There are 5 ways to turn a row about zero (a turn may also mirror it). The second row of each pair is the first, turned, with some noise. The first 45 pairs use one turn. New pairs use 2 turns, one after the other, and a turn may come again.
Some pairs, each with its turns in order after it:
-2  -5  -7  19  2  -11  -2  -9
-3  -9  -17  -9  -6  -2  -3  -9 -> Vomug

-1  1  6  -21  -3  11  12  -4
-3  12  10  15  13  -3  -5  9 -> Vomug

-6  2  23  9  19  -1  8  6
-7  4  2  14  -8  21  -17  2 -> seter

-4  -10  17  10  -3  31  7  7
12  -10  21  -2  -14  5  -20  18 -> relo

0  3  -7  14  9  10  2  8
-4  3  -5  -13  12  11  -3  3 -> mibe

1  -9  -1  2  -17  11  0  -10
5  12  -6  -14  5  -8  8  8 -> bofu

-10  10  -5  -10  -14  -23  -15  -1
7  -13  0  -7  -9  -9  12  27 -> seter

-8  -12  -3  11  -10  -11  -12  -7
17  1  -8  -12  -17  -8  -5  1 -> seter

1  -19  2  7  -3  11  15  -5
-4  7  3  3  8  -14  -15  -17 -> Vomug

11  0  -4  -1  -7  13  17  -6
-4  20  -3  7  8  -15  2  -5 -> Vomug

17  1  9  8  22  -2  10  8
6  8  6  12  -15  17  -5  -14 -> bofu

0  13  5  -18  -4  0  2  -5
-3  -9  7  4  3  6  17  8 -> seter

6  -15  -18  0  18  7  7  5
-4  12  15  -4  1  8  19  14 -> relo

-18  0  -8  -3  -14  12  -15  -1
1  -4  5  -14  18  -19  -2  14 -> bofu

-9  12  -13  -11  -7  1  5  -12
-3  0  6  12  17  -17  0  -10 -> relo

-11  -18  7  -2  1  -21  -3  -4
20  4  -6  11  -14  -2  -2  11 -> seter

-5  -4  -5  -7  5  -7  -12  0
4  -11  -6  3  -5  -4  6  7 -> mibe

-22  10  6  -3  3  1  -4  -4
-2  -10  4  0  -4  -4  -9  20 -> Vomug

18  2  3  -3  -5  -1  -13  13
15  5  7  0  1  14  12  -6 -> Vomug

6  -1  10  12  -9  16  2  10
8  -18  3  1  -8  7  -7  14 -> relo

-15  19  -11  8  -12  -9  11  0
6  -12  5  10  17  13  -4  -17 -> mibe

-2  -13  3  -10  2  4  -1  10
3  18  7  7  1  0  5  6 -> seter

4  -16  -10  -3  -1  4  6  -3
-11  6  10  3  -7  -4  9  9 -> relo

3  13  13  7  2  4  11  5
3  -5  -4  5  7  13  -13  5 -> relo

-2  -7  7  1  7  -7  -3  -12
-3  -9  -8  5  2  5  -11  -2 -> Vomug

-6  7  2  8  13  -11  -3  -2
-3  -10  0  9  -9  -2  -12  4 -> seter

-3  -13  -11  4  -12  2  3  16
3  0  14  2  7  -6  20  8 -> bofu

-13  8  -8  1  6  1  4  -23
-11  2  15  -5  16  -5  -4  -13 -> relo

2  -9  -14  -4  5  -2  5  9
-9  -6  -17  -2  3  -7  -3  3 -> mibe

8  -6  1  -5  -1  -4  1  18
9  5  -11  8  -9  3  7  10 -> relo

8  -1  -8  -10  -10  3  0  -2
3  2  -8  5  1  -3  7  13 -> bofu

10  2  -6  13  6  -11  3  7
-3  3  -5  -7  17  -11  3  -5 -> mibe

-8  -6  5  -11  5  -2  -3  0
-3  -2  -3  4  -14  2  7  0 -> mibe

2  -7  1  -2  -1  -11  -8  19
-13  -3  13  8  -8  -1  5  6 -> bofu

-2  -12  1  3  -1  -5  -4  -1
1  -6  -1  -4  4  5  -9  -10 -> Vomug

7  -9  10  3  4  11  -13  20
21  -3  -2  -6  -17  8  5  10 -> relo

-10  10  -9  7  2  -8  19  -10
-7  -18  8  -6  10  2  -9  -15 -> mibe

-2  -5  6  6  9  9  -9  12
0  7  -10  -10  -3  7  6  11 -> mibe

-2  17  5  5  0  3  7  11
1  -10  6  -4  3  18  -3  2 -> bofu

2  -6  -5  -14  -6  8  3  -19
9  2  -18  -4  -3  -12  1  4 -> bofu

2  -15  12  -2  4  -11  -10  -7
-14  8  -1  -2  -13  -11  0  -9 -> bofu

8  -5  -13  -9  2  4  9  1
2  5  -1  6  15  -5  6  -7 -> seter

5  -11  7  4  -18  9  0  3
10  17  -3  5  -5  2  -13  -3 -> mibe

-3  4  10  -5  -2  -2  -17  25
13  -3  20  -9  -6  16  3  7 -> Vomug

1  13  0  -7  -17  -2  -6  -8
-2  -14  0  -14  -3  3  14  7 -> seter

New pairs, each followed by its turns in order:
-22  -9  -8  9  -4  -2  9  4
-19  -11  -5  2  -5  -15  -4  7 -> Vomug bofu

0  -7  -7  -3  -6  0  9  -10
-8  -5  2  0  8  -10  -6  -5 -> bofu mibe

-11  4  13  -4  2  -1  7  -8
12  3  -10  -3  6  7  6  8 -> Vomug mibe

11  1  -8  -3  5  9  14  -17
-4  -4  -1  6  14  6  4  -21 -> Vomug bofu

4  7  -10  -5  -11  -11  -1  13
-1  -8  1  -19  10  -4  -3  -2 -> mibe mibe

11  -7  0  -6  4  12  9  -8
-18  -9  5  -9  4  -3  -6  7 -> mibe bofu

-2  6  17  -10  -6  6  -8  12
18  1  -4  6  -14  -11  -2  2 -> bofu relo

2  6  4  -18  13  6  6  10
1  -15  1  0  8  21  1  -4 -> relo relo

-11  0  -2  -2  -9  9  4  -2
8  3  -4  -3  -4  -5  13  -4 -> relo mibe

-5  8  -5  2  14  11  -4  13
-2  8  10  15  0  3  13  -11 -> relo Vomug

1  17  17  3  12  4  -16  9
-24  7  4  0  0  14  -1  -14 -> mibe mibe

18  -5  -4  14  -21  13  -12  9
-9  2  -2  3  -21  -10  3  28 -> relo relo

-12  -4  5  -12  0  6  4  -7
16  8  -2  3  -4  5  -12  -1 -> mibe mibe

-14  6  7  -17  5  9  8  8
-11  11  -1  7  -1  16  -14  4 -> relo bofu

5  5  8  -9  -2  -2  -14  0
0  5  7  -8  -3  -3  -6  13 -> bofu seter

-9  -20  -1  -6  3  -12  -1  -2
2  13  -10  -5  -10  8  15  -9 -> seter Vomug

10  -15  0  7  -7  -12  -2  20
-1  -1  20  12  -5  1  -9  -17 -> Vomug relo

1  -5  12  -8  -12  -10  3  -8
-9  12  -11  -6  4  9  7  -1 -> mibe bofu

11  -3  4  -2  -11  7  0  -7
-7  -6  1  -10  -10  -7  -6  5 -> relo relo

2  17  -1  4  4  4  11  4
-9  3  -2  -16  1  4  4  15 -> relo mibe

1  -1  -1  7  3  -13  -5  -16
-12  -7  -4  5  -10  -7  8  4 -> seter relo

-10  -13  -2  0  6  -15  -11  3
10  12  -3  6  17  -8  6  -6 -> seter mibe

-10  12  14  -1  4  -1  2  -1
2  11  -8  -2  -8  11  -6  7 -> seter mibe

13  -18  3  0  -17  16  -10  -15
16  17  -1  14  17  -7  17  6 -> mibe mibe

-11  -4  -10  -1  -10  6  -7  5
1  -10  4  -1  -1  3  14  9 -> mibe relo

6  -18  -11  -3  18  -7  -3  -18
22  1  3  14  -3  -10  -12  -15 -> Vomug seter

9  29  10  2  -10  -1  -3  -16
7  19  1  1  6  -23  -8  -17 -> relo bofu

-3  10  -2  4  -5  -2  -13  5
2  0  -3  15  -4  2  4  7 -> Vomug relo

17  2  2  8  0  6  7  20
-8  -11  1  11  6  1  -19  -8 -> Vomug relo

-9  3  -10  2  -6  12  -7  -13
-5  3  -10  -2  -18  -5  -3  -1 -> seter bofu

-14  -3  18  11  -3  0  5  5
4  -7  -11  -12  -13  -8  -6  5 -> bofu bofu

3  -3  -16  16  -1  11  4  11
3  -9  6  15  7  -10  -15  4 -> mibe bofu

7  -13  14  -5  -1  -13  -5  6
-6  -4  -18  4  5  10  12  0 -> mibe bofu

3  -4  17  0  5  5  -12  -5
8  -4  -8  18  3  -1  -6  2 -> mibe relo

8  -15  -5  4  17  -10  3  1
-1  14  11  2  -4  -13  1  17 -> relo Vomug

-3  -19  -5  -19  1  -9  10  -2
3  -1  -16  -22  9  1  -10  0 -> mibe Vomug

27  5  8  -11  -18  9  15  2
6  28  15  -8  2  -12  13  0 -> bofu Vomug

1  2  -1  -8  11  7  -3  9
-11  13  9  -1  -4  1  1  3 -> bofu bofu

-10  5  -16  12  -7  4  1  13
1  -4  -7  5  1  4  21  17 -> Vomug seter

1  -12  17  5  8  -3  -9  -7
5  9  2  -9  -12  -9  -2  -18 -> Vomug seter

0  -3  -3  3  1  2  10  -12
-6  -7  7  -12  2  -2  -7  -3 -> relo bofu

2  0  10  -12  -16  -4  14  -11
-3  6  4  19  7  -17  10  10 -> bofu relo

5  -1  4  2  7  10  13  -5
9  0  2  -4  -2  -9  -8  -13 -> mibe relo

0  5  4  1  3  8  -7  -13
-7  -3  -7  -6  1  6  10  7 -> Vomug relo

4  2  11  -2  10  1  3  4
12  3  -3  1  5  1  -7  2 -> bofu Vomug

-8  -6  13  12  3  -7  -8  1
2  -3  -2  20  -4  -6  -2  9 -> relo mibe

2  -8  -17  10  11  -11  -3  -4
4  -8  12  -20  8  -2  0  -7 -> bofu mibe

-9  -5  -14  7  -11  -2  -14  -1
5  13  6  20  -3  -2  0  5 -> mibe bofu

5  -7  25  1  23  3  -5  0
3  -24  -14  -14  -8  9  11  12 -> mibe bofu

0  -5  -10  10  5  -17  7  20
9  4  1  -20  -3  7  4  -19 -> bofu bofu

-6  -1  -3  -22  17  12  -8  0
-15  -14  -10  1  -6  15  7  -7 -> relo seter

-12  -3  -13  -6  -9  -15  -12  3
5  16  5  14  0  -2  15  -7 -> mibe bofu

7  1  15  -9  0  -14  1  10
2  -4  3  -20  8  -6  12  8 -> bofu bofu

-10  -1  0  2  -9  7  -5  0
-2  8  0  -1  4  -1  -6  9 -> mibe mibe

3  -15  -2  12  5  -8  1  3
-4  -1  -9  17  -2  12  -2  -1 -> relo mibe

8  4  6  7  3  -18  -10  -1
-11  0  5  -1  -1  -12  2  -13 -> mibe mibe

